There are 5 ways to turn a row about zero (a turn may also mirror it). The second row of each pair is the first, turned, with some noise.
In the rows, 128 means zero.
Some pairs, each with its turn after it:
[109 164  89 101]
[ 83 100 157 142] : R

[ 95 164 165 135]
[151 114 175  95] : R

[112 114 129 139]
[143 122 110 122] : W

[ 99 101 104 134]
[145 145 124 167] : M

[117  84 156 166]
[141 184 131 159] : A

[118  84  86 133]
[152 164 101  92] : A

[135 125 108  92]
[ 93 124 135 146] : M

[126 159 113 163]
[ 98 137 112 162] : J

[136  96 174 133]
[142 157 168 155] : A

[119 130 137  99]
[150 137 121 110] : J

[101 135 129 136]
[135 124 106 146] : A

[ 89  94  99 107]
[167  80 109 125] : J

[118  90 168 176]
[ 75  92 134  93] : J

[ 89 125 112 158]
[124 160 165 142] : R

[ 81 117 165 151]
[181 150 100 110] : W

[108 171 109 102]
[106  83 104 145] : M

[135  99 107 152]
[119  93 147 143] : J

[125 148 128 101]
[132  94 132 125] : A

[ 96  99 144 107]
[131 149  84 136] : W

[129 164 104 129]
[ 91 121 143 116] : R

[101 124  93 120]
[104 132 149 161] : R

[166 135 155  97]
[ 87 134 134  90] : M

[123 129 100 159]
[160 117 147 148] : M

[176 171 111 123]
[ 99 120 187 136] : W

[132 167  98 177]
[159  84 173 130] : W

New pairs. What belongs after each?
[156 133 146 103]
[125 114 167 122] : A

[152  97 141 122]
[145 131  92 134] : R

[157 107 169  85]
[ 84 175 117 108] : W

[178 147  81 114]
[ 66 115  91 125] : R

[108 133 132 154]
[162 122 127 123] : W

[123 124  89 171]
[ 98 178 139 132] : R

[169 170 133 148]
[103 128 115  74] : R

[ 82  87 136 171]
[ 95  69 104 111] : J

[138 124 110 113]
[113 119 115 143] : R

[155 123  85 139]
[ 86 147 104 137] : R

[174 153  85 128]
[ 70 126 100 113] : R

[107 101 121 111]
[152 103 122 115] : J

[146  86 172 119]
[117 183 127  96] : M

[150  97  80 115]
[ 96 139  94 167] : R

[121 119  97 107]
[162 115 127 143] : J

[142 164 158 127]
[104 101 148 151] : A

[150 110 135 175]
[ 85 111 154 133] : J

[ 97  88 152 132]
[176 142 136 154] : R

[136 161 148 140]
[103 162 122 129] : J

[146  94  91 103]
[170 101 159 140] : J

[171 104 166 167]
[121 128 138  57] : W

[108 161 169 155]
[175 159 152 110] : W

[161  94 157 148]
[110 129 117  70] : W

[157 153 117  91]
[160 166 143 141] : J

[112 121 132  81]
[ 90 138 102 143] : M

[105 102  99 102]
[109 145 123 174] : M

[106 167 120  95]
[138  74 114 127] : A

[128 149  95 169]
[ 90 162 144 112] : R

[165 158 127  91]
[ 88 146 165 146] : W

[133 126 154  98]
[146 112 160 134] : A

[122 180 136 101]
[142 178 101 132] : J

[ 79 132 158 133]
[115 124  83  96] : J

[ 95 138 107 126]
[141 115  92 130] : A

[ 86 146  79  79]
[167  78  86  95] : A

[111 130  86  90]
[111 117 112 183] : W

[176 145 147 135]
[106 136 167  99] : W

[160 106  93  96]
[ 90 137 169 152] : M

[153 173 107 101]
[102  81 133 102] : A

[133 126 137 103]
[110 147 124 133] : W

[173 138 109 118]
[ 89 113 158 127] : W

[141  84 173  90]
[ 90 186 116 105] : M

[111 160 159  98]
[136 177 142 149] : W

[145 140 164 102]
[109 172 142 119] : W

[131 101 101 159]
[117 171 117 145] : R

[125  86 161  85]
[ 98 168  82 119] : W

[101 128 146 121]
[146 151 113 134] : W

[109 157  91 173]
[172  85 153 145] : W

[171 102 104 112]
[123 144 154  78] : A

[ 91 118 168 169]
[183 142 107  96] : W

[123  92 101  85]
[174 129 131  85] : A

[103 113 142 109]
[133 150  98 136] : W

[107  77 109 165]
[148  86  83 106] : W

[163 160 136 119]
[ 95 103 153 122] : A

[150 169 156 164]
[153  97 131  76] : M

[139  99  85 113]
[113 144 161 168] : M

[127 157 162 108]
[108 114  98  99] : M

[128 169 123 145]
[105 128 148  95] : R

[ 96 174  87 128]
[156 110 150 182] : W

[119 114 141 114]
[147 130 139 133] : A

[160 113 159 122]
[101 150 131  93] : W

[133 165 167 140]
[ 96 170 116 115] : J

[ 92 126 179 124]
[182 115 156 119] : R

[174 138 162  83]
[143  75  85 103] : R

